All rows are made from the same 10 directions, up to rounding. Whole rows:
4 -9 5 5 -19 5 -4 -13 10 6 2 0 -17 3 -16 -31 24 -1 5 2 5 -19

1 1 6 -4 25 -6 37 -12 -2 -6 -8 -2 -14 17 -20 2 -17 -7 16 -1 -1 -11

-1 5 22 18 6 -13 -26 -6 11 -13 -7 -3 -3 -19 6 6 23 48 -1 -9 -10 13

-5 -19 -6 -7 -42 18 -26 -3 5 7 10 -2 -10 21 -9 -26 13 -16 -5 4 20 0

11 6 -4 6 12 35 10 -9 0 2 15 31 -4 -23 13 18 -23 -16 -9 7 -7 -21

-14 13 6 6 -26 4 -18 -8 -21 -17 30 -8 -13 22 -14 9 -17 15 16 -24 15 27

-11 30 -8 17 7 -24 -12 18 -11 -19 15 -7 31 6 -4 9 -2 1 21 -10 2 13

-3 -4 -29 -2 -18 12 -25 8 -14 3 21 22 12 3 -13 -11 -8 -31 11 14 25 -13

-3 27 -17 -9 -18 -7 13 13 -5 3 2 -13 18 3 23 -1 13 -27 -14 -10 -9 1

3 -7 27 2 -26 4 -6 -4 4 13 0 -19 -21 -10 19 -9 12 36 -28 -11 -12 20

4 0 -22 12 -5 -14 -18 6 -20 8 14 23 6 -16 -27 -35 6 -8 21 21 21 -27

-4 0 4 -1 21 -4 -21 -14 -8 -23 -25 24 -18 -13 11 18 -10 31 -25 11 0 10

The start of a row, then its end:
-13 1 4 3 -17 13 -35 -17 16 -29 0 2 -8 25 -8 7 19 4 | 7 -13 11 9
-2 20 -23 -4 -11 3 -26 -5 -29 -10 12 27 -4 -24 12 17 -7 5 | -6 -4 9 2
0 -7 -25 -14 11 7 -1 9 11 3 -3 5 28 3 0 20 4 -35 | 20 1 4 -9
-2 12 14 7 -26 15 -1 -3 10 -2 15 -14 -4 5 13 -1 11 3 | -9 -18 -9 8
2 -17 5 4 -31 -3 -6 30 -13 36 27 -23 15 -1 0 -25 -12 3 | -2 5 7 20
3 9 -1 17 30 -18 3 10 3 -9 -12 13 15 -11 -4 -12 -1 1 | -2 21 -5 -15
3 -32 -1 -13 5 -11 -17 3 -9 17 -14 0 -5 -16 -4 5 -2 27 | 2 8 8 15
12 -12 -2 8 21 20 24 -8 9 11 19 15 2 -5 -26 0 -13 -23 | 38 4 3 -32
3 7 -6 2 1 -5 -16 8 2 8 14 -7 25 -28 11 31 18 16 | 27 -24 -9 11
-9 -19 -11 -15 11 4 -5 3 8 -11 -23 7 3 32 -7 -1 -13 -26 | -12 22 14 1
13 -32 33 21 8 37 10 -12 48 12 10 -1 -7 3 -16 -13 10 -2 | 15 5 -9 -23
5 20 -10 9 21 5 -5 -2 1 -10 5 21 15 -30 13 28 2 0 | 8 -5 -10 -11
7 6 -4 -2 -15 4 -3 -9 -14 14 16 4 -10 -28 5 8 9 14 | 9 -16 -3 -3
4 -4 -14 -8 -20 -11 -14 -1 8 11 -12 -2 2 -11 0 -24 44 -5 | 0 2 2 -16
3 -17 -6 13 12 -13 -16 24 10 12 3 1 32 -6 -15 -19 6 -6 | 19 21 9 -8
8 -6 22 15 2 19 24 9 18 19 25 -18 11 0 -1 3 -11 -5 | 14 -11 -14 0
-5 2 -12 -18 10 -24 -16 -2 -3 -14 -43 5 -2 -8 19 9 19 14 | -28 8 -3 10
3 -17 -16 -28 3 11 6 6 -11 21 -1 -1 7 -10 15 35 -19 -10 | 1 -6 1 14
3 8 -4 16 29 -6 -10 -13 11 -19 -1 21 7 -15 -21 8 17 7 | 36 -1 1 -24
1 0 1 -11 11 20 12 -34 18 -20 -16 13 -25 13 -6 16 11 -12 | 6 -9 -3 -19
3 0 -5 0 15 19 0 -4 9 -7 -1 17 5 -5 7 19 -8 -14 | -2 4 -3 -10
-5 -33 13 -16 10 3 -14 -5 25 -4 -34 -10 -6 15 5 14 9 15 | -13 4 -1 19
2 11 -17 -22 -23 -6 29 2 -10 20 12 -23 5 5 1 3 13 -26 | 19 -26 -3 -3
-4 -14 17 4 -19 2 -19 8 -10 10 12 -12 -7 1 4 -2 -15 30 | -11 -3 5 31
2 -20 0 -10 10 -3 2 -6 -8 0 -29 18 -24 4 -1 -22 -16 2 | -36 35 8 -7
-3 3 12 9 -15 -18 -19 6 -23 5 13 -11 -7 -14 1 -2 -4 43 | 0 -10 3 27
2 -18 7 -4 31 -27 15 -4 5 -1 -32 -4 -9 7 -21 -14 3 13 | 8 16 2 -7
2 23 -8 -6 11 -19 23 0 -38 3 8 2 -6 -18 4 18 -26 13 | 6 -12 -4 8
15 9 -5 -1 -2 14 2 -21 -14 12 13 23 -20 -49 10 17 7 17 | 6 -13 -9 -19
-4 7 -10 -5 -3 -16 5 -7 -15 -12 -22 13 -21 15 -10 -38 0 -11 | -26 26 11 -17
-9 7 -7 -20 -23 -26 -3 15 8 5 -17 -39 19 14 17 1 37 -2 | -5 -20 -8 23
1 -15 -11 -21 -11 13 6 -17 8 6 -3 -2 -12 14 -13 4 14 -19 | 19 -11 8 -10
0 7 -12 -13 27 -25 13 -18 -20 -13 -25 14 -19 -7 -13 7 -2 12 | 9 3 3 -10
1 21 8 30 6 -25 2 11 3 -6 8 -5 14 -4 -16 -33 16 7 | 14 6 -4 -15
7 -15 -11 2 32 -4 5 12 -6 11 -5 19 15 -15 -9 1 -22 -8 | 8 26 5 -13
-5 7 -11 0 -33 13 -28 3 -17 5 37 -2 8 -6 2 17 -2 3 | 20 -24 11 18
-8 -6 -20 -10 12 -9 -1 18 -22 -2 -4 9 14 17 -6 0 -36 -21 | -6 23 18 9
6 -28 -12 5 35 15 -25 4 17 -2 -11 34 19 -18 -6 12 -6 -9 | 9 30 9 -18
-7 18 6 6 12 -14 29 17 -12 -8 -3 -11 7 25 3 -12 -32 -14 | -21 12 -4 9
5 -28 14 -15 5 0 3 -3 29 13 -28 -20 -3 -1 9 6 25 13 | -7 -4 -12 7
4 -7 -11 -7 -25 -9 -20 4 -6 17 -2 -1 0 -20 5 -18 28 8 | -5 2 4 -3
9 -3 -4 0 11 -9 -7 4 -8 12 -8 12 3 -36 13 4 4 19 | -9 9 -6 -4
11 12 6 7 -3 -18 22 1 -14 19 8 -9 -6 -26 0 -17 10 17 | 6 -7 -12 -9
-6 -1 -7 -16 -4 -7 12 -10 25 -9 -17 -20 4 31 -14 -3 36 -25 | 22 -15 0 -10
-2 -37 -9 -10 -2 30 -21 13 23 11 5 2 24 16 -2 14 -9 -29 | 9 10 13 6
16 15 1 18 -19 20 0 -7 -18 21 43 17 -10 -47 6 -1 -2 13 | 11 -13 -6 -17
2 -7 -8 9 -6 -2 -20 -12 -7 -1 12 17 -10 -9 -29 -18 12 7 | 28 4 17 -19
0 2 8 11 6 -9 -9 4 -31 1 8 13 -13 -17 0 -4 -32 32 | -14 12 6 14
-5 13 -8 -7 8 -27 13 -18 -7 -20 -25 3 -20 17 -21 -22 17 -3 | 5 4 6 -18
-9 12 14 -6 -10 -30 14 10 -16 2 -2 -38 -2 13 6 3 -2 26 | -3 -22 -8 36
-8 0 5 16 9 9 -27 38 22 -9 -1 -4 47 7 32 14 -14 -10 | -32 18 -7 26
2 -12 4 6 -11 -1 -28 -8 28 -3 -13 0 0 -6 -5 -18 47 9 | 4 2 0 -13
1 27 2 12 24 5 4 -19 24 -31 -11 15 4 -7 5 20 24 -4 | 9 -11 -16 -22
-5 24 -22 -7 4 -13 12 -15 -40 -15 10 18 -17 4 -21 4 -21 -7 | 20 -6 15 -9
-4 10 -10 -14 7 1 22 9 -26 -3 -9 8 -6 13 18 4 -44 -19 | -39 17 2 10
-6 27 -1 3 15 6 23 -3 -2 -25 -2 7 1 21 7 11 -23 -24 | -13 1 -6 -4
-8 34 -5 -6 -7 0 17 -20 -8 -28 -4 2 -19 22 2 5 1 -14 | -7 -16 -3 -5
-1 -19 20 10 15 -3 -5 -7 14 -3 2 -10 -4 7 -24 7 1 25 | 32 -9 3 8
-4 9 -19 -13 -10 12 -32 -4 -16 -8 2 19 2 -21 26 37 -4 7 | -13 -10 3 16
-7 6 -14 -6 -23 -7 -11 20 -8 6 9 -14 20 10 9 -5 3 -15 | -6 -2 6 15
